There are 2 nested groupings, the coarsest first. Each group lies inside one group of the grouping before and may be the whole of it. The rows also spread widely along 3 directions, which tell nothing about the answers.
In the rows, 128 means zero.
Some rows, each with its group in each grouping after it:
[168 102 128 136  95  97  88 164 131 138 132 155 113 161 118 144 139  82
 128 134 115 131 116 100 126]	Keko Bola
[159 120 122 122 101 115  96 161 125 124 133 142 126 135 114 144 124 105
 134 124 120 128 109 107 116]	Keko nup
[170  79 117 127 106 115  96 150  81 156 154 141 133 111 136 162 129  77
 127 134 148 129 140 123 117]	Keko Pavar
[172 153 140  96 102 152 112 150  97  99 145 149 121 106 128 159 108 108
 141 133 148 100 121 133 143]	Keko degi
[ 72 120 145 106 128 152  92 157  74 165 124 154 146  82 159 174 123 127
 100 120 170 192 196 142 115]	Rodok Dar
[ 93 131 132 114 131 169 119 158  99 125 131 127 109 100 120 163 126 112
 107 115 164 179 159 135 125]	taliz nipo
[ 67  80 116 126 138 101  84 155 117 173 105 168 149 143 147 135 141 106
  99 132 131 197 171 116 121]	Rodok muko
[122  90 117 141 142 129  96 151  99 170 136 128 129 124 138 135 136  92
 118 135 164 159 166 128 117]	taliz pazos
[127  80 114 153 133 126  90 146 111 161 140 126 109 141 131 140 126  97
 108 129 147 149 139  95 118]	taliz nipo
[163 114 130 107  87 151 109 165  69 158 163 148 139  86 140 173 121  96
 125 119 175 124 135 141 108]	Keko nup
[178 114 128 134 102 104  97 151 150 113 115 125 117 176 112 134 138  92
 130 150  87 123 105  79 143]	Keko Pavar
[126  88 112 123 127 109  95 144 125 170 116 150 150 177 138 117 138 106
 108 131 140 163 132 117 118]	Keko degi
[211 149 144 110  79 129 112 165 114  77 144 137  95 122 102 156 112  81
 145 145 113  81 109  96 146]	Keko Pavar
[126 183 164  75  96 157 131 169 111  75 121 147 113  93 111 171 143 113
 132 124 147 153 127 153 140]	Keko Bola
[145 154 143 105 103 132 117 157 149  85 101 127 118 152  96 140 151 101
 122 143  96 158 111 107 145]	Keko Pavar
[115 124 113 141 121  87  72 156 157 112  89 162 125 181 128 114 135 101
 107 143  76 162 134  80 151]	Rodok muko

New rows. What belongs after each?
[ 99 117 136 126 135 154 121 161  90 152 127 125 129 103 132 152 135 108
 118 122 170 176 161 148 116]	taliz pazos
[ 97 176 138 125 145 147 125 160 167  88  92 114 112 152  97 124 147 117
 109 132 102 177 133 112 146]	taliz pazos
[113 174 150  79 116 151 137 151 115  97 112 152 133 128 114 148 136 127
 125 117 150 170 129 150 138]	Keko degi
[176 161 153 102  96 143 115 157 102  92 136 133 113 111 103 167 127  98
 133 130 133 124 113 121 140]	Keko Pavar
[137  55 104 153 120  98  88 145 120 202 132 154 153 170 150 122 145  85
 116 129 151 164 137 115 107]	Keko degi
[117 168 149  80 120 152 128 154 125  95 104 153 141 124 117 143 144 114
 117 125 144 161 128 143 151]	Keko degi
[ 97  76 124 116 122 124 106 149 113 172 111 129 150 152 133 152 166 100
 108 148 154 200 151 137 110]	Keko Pavar
[127 138 140 109 109 180 121 164  78 113 165 122  93  62 128 183 112 117
 128 102 185 142 161 141 120]	taliz nipo
[140 168 145 100 104 139 126 166 141  84 115 140 125 136 104 144 138 118
 122 119 110 161 103 119 135]	Keko nup
[ 56 162 144 125 150 155 128 152 171  82  78 119 117 166  98 127 155 125
  97 131 101 231 134 115 143]	taliz nipo
[123 178 147  80 113 159 136 161 124  89 105 152 136 125 110 151 133 116
 124 123 136 171 126 137 151]	Keko degi
[109 102 120 134 117  96  77 155 120 156 124 176 133 140 154 132 126 108
 116 139 122 150 165  99 129]	Rodok muko
[118 212 157 108 116 130 103 167 162  49  88 148 103 141  98 126 115 137
 110 141  81 151 118  78 170]	Rodok Dar
[150  64 106 169 121 125  71 152 104 165 153 127 110 145 130 138 112  85
 116 132 139 133 136  85 125]	taliz nipo
[125 140 136 129 135 153 106 156 111 123 127 128 108 111 126 145 121 108
 124 130 147 148 142 124 130]	taliz pazos
[122 118 122 137 135 129 111 155 108 153 130 123 111 117 131 142 118  98
 111 134 161 165 155 123 126]	taliz pazos
[111 166 152  82 107 177 139 160  98 104 111 129 138  90 109 177 150 112
 117 124 159 185 138 167 135]	Keko Pavar
[ 64 167 138 106 143 170 139 147 137  88 106 124 112 115 107 145 141 132
  97 123 138 219 146 139 132]	taliz nipo
[149 146 154  96  93 138 122 168 105 116 134 151 105 110 120 172 129 106
 133 128 141 143 122 139 126]	Keko Bola
[136  99 117 151 134 137 101 166  80 163 145 121 117 101 144 145 117  94
 118 127 172 147 164 121 116]	taliz pazos
[104  86 117 141 127 151 107 147  79 173 144 129 118  99 146 162 131 105
 100 114 185 180 171 131 115]	taliz nipo
[ 99 164 142 102 114 143 116 164 109  91 114 171 128  93 133 158 119 115
 124 131 128 164 168 124 154]	Rodok muko
[ 96 153 124 133 150 123 108 165 162 106  88 113 111 163 102 112 141 111
 110 136  94 182 128 103 145]	taliz pazos
[152  97 113 157 117 139  90 153  96 146 155 130 101 119 130 150 100  90
 120 123 140 117 142  93 123]	taliz nipo
[153 141 136 118 112 175 117 163  76 116 161 124  93  73 126 165  98  96
 129 103 172 119 148 125 125]	taliz nipo
[106 160 130 121 134 154 126 156 157  84 105 127  97 144  95 133 127 115
 108 131 110 178 133  93 150]	taliz nipo
[128 114 135 113 116 127 108 149 117 133 111 151 151 148 139 141 135 110
 121 128 140 150 137 132 133]	Keko degi
[186 159 144 106  86 142 118 161  99  93 144 134 105  95 106 174 122  98
 135 128 138 102 110 124 137]	Keko Pavar
[122  72 111 123 117 106  99 148 101 172 121 132 148 152 134 147 154 100
 108 144 148 178 143 132 106]	Keko Pavar
[151 137 127 124 114 117 108 153 142  97 104 131 115 168 101 138 138 104
 122 139  92 146 112  95 146]	Keko Pavar
